There are 3 nested groupings, the coarsest first. Each group lies inside one group of the grouping before and may be the whole of it. The rows also spread widely along 11 directions, which tell nothing about the answers.
(in the rows, 128 means zero)
Some rows, each with its group in each grouping after it:
[137 101 136  93 142 110 107 115 112  92 142 121 140 154 158 108 135 143
 166 160 129 131 132  99 145 130 151 110 124  73 103 143 134 104]
z_484 z_915 z_840
[170  93 155 144 132 119 119 128 114 109 150 152 163 180 136 136  86 108
 123 129  97 146 158 114  87 121 132 121 138 120  98 109 149 138]
z_2 z_844 z_514
[136 132  90 120 128 187 137 131 129 147 116  74 125 126 103 117 130 136
 124 129 138 125 114 147 132 130 137 134 168 122 142 151 140 147]
z_2 z_613 z_62
[220  96 138 110 149 185 161 113 129 104 156 105 150 220 126 122 111 170
 140 125 149 136 141  96 149 140 155 185 142 128  98 197 172 138]
z_2 z_553 z_614
[149 140  88  90 130 146 108 152 110 120 142 127 106 130 113 145 133  98
 105 147 137 113 107 154 145 112 128  94 103 129 133 147 138 105]
z_484 z_187 z_935
[177  96 154  76 156  94 137 152 124  83 137 143 143 153 139 130 121 153
  99 175 115 139 149  95 137 124 167  93 103 108 111 160 130 113]
z_2 z_844 z_490
[100 135 127 129 129  96 108 147 111 104 121 132  99 118 147 133 133 164
 142 149 155 147 130 114 150 107 139  98  81 139 143 118 119 109]
z_484 z_187 z_848
[114 136 105 122 110 138 138 153 131 135 104  91 126  95  97 127 123 136
  98 142 125 120 140 131 113 136 134  87 141 113 155 138 114 138]
z_2 z_295 z_116
[133 109 117 105 122 148 136 140 119  98 125 102 135 150 143 118 110 130
 133 155 141 130 134 128 119 123 140  90 110 106 131 128 117 105]
z_2 z_553 z_539
[176 106 110 123 177 169  99  80 117 114 149 136 146 150 139 126 176  58
 147 131 130 128  84 166 123 131  88 133 127  84 116 144 161 113]
z_2 z_844 z_874
[152 120  94  77 162 147  93 107 105  99 137 106 131 148 152 125 175  76
 155 165 134 110  87 145 161 129 121  87 110  75 117 147 144  80]
z_2 z_553 z_561
[167 127  95  77 143 145 148 141 124  92 146 105 128 158 133 128 146 145
 130 151 167 131 107 134 181 113 146 162  89 137 113 175 159 125]
z_484 z_915 z_284
[140  80 154 119 180 107  85 108 109  93 119 125 137 141 174 102 154 141
 157 173 103 155 117 113 132 118 140  87 139  81 123 112 121 106]
z_2 z_295 z_923
[122 101 159 137 150 156 100 118 120 139 140 157 112 134 141 119 119 126
 128 140 132 160 116 148 105  98 140 118 141 130 140  81 116 134]
z_2 z_553 z_614
[ 85 149 124 142 131 110 105 118 116 140 120 118 126 111 139 131 155 114
 154 138 136 131 115 130 139 117 127 121 130 119 138  95 134 139]
z_2 z_553 z_539
[ 98 127 135 163 116 156 136 109 139 128 135 142 113 116 124 119 131 153
 153 111 185 156 129 140 112 115 113 158 101 131 147 113 123 143]
z_484 z_915 z_284
[119 120 126 116 140 151 121 109 117 126 131  89 137 157 155 105 137 150
 176 144 142 134 120 113 150 126 154 142 150 103 117 123 142 129]
z_2 z_553 z_539
[173  58 155 145 159 174 178  99 142  54 135 140 149 186 169 100 122 174
 156 132 196 190 139 132 109 114 115 169  59 133 124 144 134 124]
z_2 z_844 z_514
[150 102 119 183 127 186  90 108 121 108 120 136 100 131 121 127 132 126
 145 109 144 149 115 156  88 122  76  92 121 111 161 135 112 103]
z_484 z_915 z_840
[133 136 159 139 122 149 129 149 119 125 144 156  90 164 135 151  97 175
 126 126 175 158 140 120 141  92 160 126  84 185 139 116 126 118]
z_2 z_553 z_539
[183 119 158 154 151  87 115 124 119 103 136 162 138 158 121 158 143 129
 121 130 109 139 148  93 128 133 117 115 119 127 120 154 149 129]
z_2 z_553 z_539
[158 143 144 139 143 117  83 135 130 160 121 172  93  80  70 166 157 121
  73 127  93 122 126 120 105 144 118  55 152 107 163 158 118 121]
z_2 z_844 z_514
[122 115 112  86 119 120 114 131 116 111 138  97 147 142 139 108 119 127
 154 158 119 116 136 109 134 135 152 107 145  70 106 136 135 114]
z_484 z_915 z_284
[131 118 167 163 118  86 127 125 131 124 142 161 141 135 115 135 111 156
 131 120 121 150 168  88 103 129 132 143 136 121 119 123 138 158]
z_484 z_915 z_284
[158  97 168 143 152 115  64 132  93  93 127 140 111 181 173 136 105 160
 156 151 102 156 138  98 128 103 150  66 123 127 123 111 124  84]
z_2 z_844 z_490
[125 124  85 110 104  87 129 170 108  93 111  73 154 135 130 125 103 129
 124 158  99 115 151 106 129 130 139  90 129 110 117 131 136 129]
z_484 z_187 z_848
[123 126 106 101 131  75 109 140 111  91 116  86 146 131 149 117 146 141
 156 165 108 119 133  93 160 131 143 104 131  89 110 143 142 119]
z_484 z_915 z_284
[178 106 132 112 119 162 158 149 121 107 146  92 150 209 138 124  68 175
 131 133 136 139 159 102 134 121 174 157 134 152  98 150 158 140]
z_2 z_844 z_874
[193 112 149  92 110 115 160 173 129 106 161 172 144 167  90 164  68 121
  58 139 117 124 180 105  93 134 155  87  96 130 110 163 135 118]
z_2 z_844 z_514

New rows, each followed by its group in each grouping:
[153 122 105 112 141 141 142 129 123 119 138 102 156 152 128 128 135 100
 125 141 129 128 116 140 139 120 131 158 136 131 115 130 160 155]
z_2 z_553 z_614
[152 102 125 171 137 181 104 111 119 121 109  98 122 148 129 116 124 142
 149 123 118 143 126 130 100 128 109 104 165 111 147 129 121 125]
z_2 z_553 z_539
[161 136 135 122 132 116 119 126 117 122 147 143 135 159 115 152 131 119
 127 134 130 119 142 106 137 139 132 108 112 112 117 159 151 111]
z_2 z_295 z_923
[156  99 140 128 152 117 106 145 120 111 110 115 133 128 133 124 126 149
 108 156  88 148 131 117 116 116 143  92 155 121 134 124 124 138]
z_2 z_844 z_490
[135 133  98  97 116 121 150 143 114 101 123  55 160 175 145 121 116 145
 158 153 132 112 143  95 164 135 161 135 132 114 101 148 157 131]
z_2 z_553 z_539
[124 100 141 160 176 117  91 102 116  99 102 112 130 130 175 108 170 150
 171 149 123 168 105 129 139 106 118 128 131 123 137 101 133 135]
z_2 z_844 z_490
[132 147 132 113 157 169  72 107 104 162 135 103  88 155 137 127 149 165
 173 133 136 127 100 113 178 124 170 117 172 114 128 149 147 106]
z_2 z_613 z_62
[159 112 152 101 148  65 160 132 124  91 169 165 165 171 140 135 125 136
 126 148 143 145 153  91 149 122 150 180  85 128  81 143 171 155]
z_484 z_187 z_848
[173  77 134 121 175 160 178  93 153  99 140 124 171 150 138  96 158 139
 131 136 159 166 118 141 125 129 120 208 122 115 112 149 159 178]
z_2 z_844 z_514
[143 134 127 146 109 188 111 140 125 156 142 157  98 125  82 156  99  97
  86 112 139 129 128 162  83 117 115  86 129 141 157 117 113 118]
z_2 z_553 z_561
[159  74 119 115 185 135 103 108 109  86 122  97 161 158 175  95 152 101
 156 167 101 153 101 147 129 112 124 123 151  91 106 114 144 129]
z_2 z_613 z_62
[160 139 104 129 141 145 117 130 118 122 138 131 128 141 118 154 144  87
 114 126 135 126 107 155 135 116 109 127 108 144 129 138 157 128]
z_2 z_844 z_874
[ 91 149 108 116  94 116 146 143 124 134 131  99 154 131 127 131 105 118
 137 134 142 121 149 121 125 127 149 130 121 124 116 107 145 144]
z_2 z_844 z_514
[124 136 124 107 107 106 111 146 123 140 132 113 128 115 100 130 115 146
 120 143 101 110 150  92 123 143 155  96 165  88 125 148 129 133]
z_484 z_915 z_284
[126 139  94 109 121 141 139 148 118 117 129  94 140 146 137 134 120 116
 129 142 148 131 118 146 148 107 142 138 105 152 119 117 152 137]
z_2 z_844 z_514
[ 88 164 143 124 111  98 105 143 114 166 134 124 125 124 124 144 110 140
 135 136 119 127 145 103 139 115 171 122 150 137 122  94 144 148]
z_2 z_844 z_490
[163 112 137  91 141 173 149 139 144 132 136 139 105 120  92 129 129 154
  83 144 152 136 128 131 122 130 151 108 125 118 149 167 112 126]
z_2 z_553 z_561
[109 142  96 107 140 146 105 109 121 134 138 108 121 116 133 118 167 111
 161 138 154 125  91 147 161 119 126 147 127 104 127 130 149 129]
z_484 z_915 z_284
[120 111 103 145 131 153 120  98 114  90 127  75 145 172 174  98 139 149
 209 131 164 146 115 126 152 117 119 169 118 112 111 126 156 126]
z_484 z_915 z_284
[120 160  63 141 109  98 117 154 113 112 108  93 134 101 106 150 148  87
 117 133 119 107 122 140 134 131  91  98 110 127 140 136 146 132]
z_484 z_187 z_848
[101 131 130  97 143 163 102 101 108 139 154 116 126 163 172 113 131 122
 185 144 167 136 102 140 159 106 162 146 119 112 109  98 150 111]
z_2 z_844 z_490
[111 114 125 126 166 105 107 113 124  99 103 121 123  93 152 114 187 125
 143 162 137 146 101 133 139 120 115  94 108  98 153 120 114 119]
z_2 z_553 z_614
[128 103 154 110 172 128  82 137 102 103 130 139  96 151 180 121 136 162
 145 172 142 166 103 135 161  79 163  96  98 150 135  93 118  97]
z_2 z_295 z_923
[148 111 127 203 150 168  75 102 108 144 115 114 129 146 128 126 131 104
 151 106  94 151 113 151  93 116  92 124 192 128 137 100 143 149]
z_2 z_613 z_62
[176 117 112 113 137 166 114 161 109 103 127 108 104 170 132 144 109 141
 110 149 133 139 116 141 146  99 144  93 110 164 135 141 129 101]
z_2 z_553 z_561
[175 129 113  86 113 122 145 162 127 133 139 119 150 136  77 149 104 103
  70 147  88  96 155 108 108 151 148  85 158  96 119 169 135 136]
z_2 z_553 z_539
[144 137 165 200 123  92  96 126 114 148 118 127 134 151 115 149 111 165
 141 105  84 143 165  74 111 134 134 129 182 143 125 122 152 163]
z_2 z_844 z_874
[153 155 112 132 127 102 138 139 126 127 122 105 142 135 104 151 144 136
 119 127 121 117 139  98 150 143 132 137 131 134 123 168 164 150]
z_2 z_844 z_874
[139 125 137 121 127 149  67 136  95 154 138 115 116 158 128 134  99 123
 136 143  85 117 132 116 123 122 159  71 179 105 124 112 131 103]
z_2 z_295 z_923
[135 114  91  80 133 130 150 162 119  77 105  66 138 139 149 115 129 150
 122 177 143 128 127 129 159 116 153  95  92 122 131 149 124 109]
z_2 z_295 z_116
[139 124 126  78 136 126 120 126 120 112 148 138 137 137 131 134 133  99
 126 159 139 115 127 126 129 135 142  85 100  81 118 144 133  94]
z_2 z_844 z_490
[147 135 136 157 149 140 127 139 121  96 121 138  90 154 143 150 145 180
 136 131 186 166 117 130 168  93 126 132  56 193 153 143 136 113]
z_2 z_295 z_923
[137 138  97  94 111 159 173 138 135 116 161 139 129 140 103 136 119 111
 110 128 192 124 131 150 133 123 125 157  69 134 124 156 149 131]
z_484 z_187 z_935
[130 102 157 186 168 122  59  80 112 110 104 138 115 124 159 120 171 139
 180 131 114 156 116 117 110 129  94  80 140  85 150 115 120 102]
z_2 z_844 z_490
[125 139 131  89 145 106 169 137 149 129 141 152 133  95 105 136 158 125
  87 147 163 137 123 136 139 123 144 152  89 132 133 143 140 160]
z_2 z_844 z_874
[ 62 125 109 151 136  84 121 104 128 122 102 106 168  73 142 106 171  77
 152 149 122 134 123 147 101 131  94 114 131  76 139  77 123 156]
z_2 z_295 z_116
[160 141  77 124 105 127 136 149 108 116 140  86 159 170 111 141 104  96
 128 125 113 104 141 126 135 132 121 142 137 132 100 149 173 144]
z_484 z_187 z_935
[ 97 134 110 114 120 167 110 139 123 164 119  89 117 103 112 116 119 129
 119 145 122 122 119 147 119 120 152 101 172 111 147 106 115 139]
z_2 z_295 z_116
[159 150 102  76 153 102 144 155 127 114 137 134 127 113 101 157 168 100
  77 161 139 115 111 142 168 121 136 114  84 136 130 169 148 129]
z_2 z_295 z_116
[123 122 130 110 160 136  85 120 102 134 135  92 109 160 167 104 140 182
 181 153 127 145 104 108 187 101 176 157 164 132 111 118 154 136]
z_484 z_187 z_935
[114 129 141 133 119  96  85 118 114 135 139 161 120 111 112 138 128 110
 134 133 110 117 147 104  98 147 121  67 135  67 132 126 119 103]
z_484 z_187 z_848
[160 116 104 134 137 148 171 135 122  72 136 101 153 190 162 130 124 128
 147 135 179 155 121 146 155  98 118 180  64 175 111 130 163 140]
z_2 z_553 z_539
[ 89 172  86  89 103  80 144 141 124 133 110  53 158 113 122 124 146 140
 152 153 125  90 143  83 170 158 161 121 144  88 114 154 155 142]
z_2 z_844 z_874
[150 123 162 129 135  95 140 149 140 123 129 183 117 100  84 153 124 138
  68 137 123 141 162 110  92 137 131  76 109 118 148 155 110 129]
z_2 z_613 z_62
[ 83 121 162 159 145 124 125 130 143 154 121 178 103  66 111 128 142 138
  92 136 150 173 123 157  92  97 124 121 113 151 172  70  96 164]
z_2 z_295 z_923
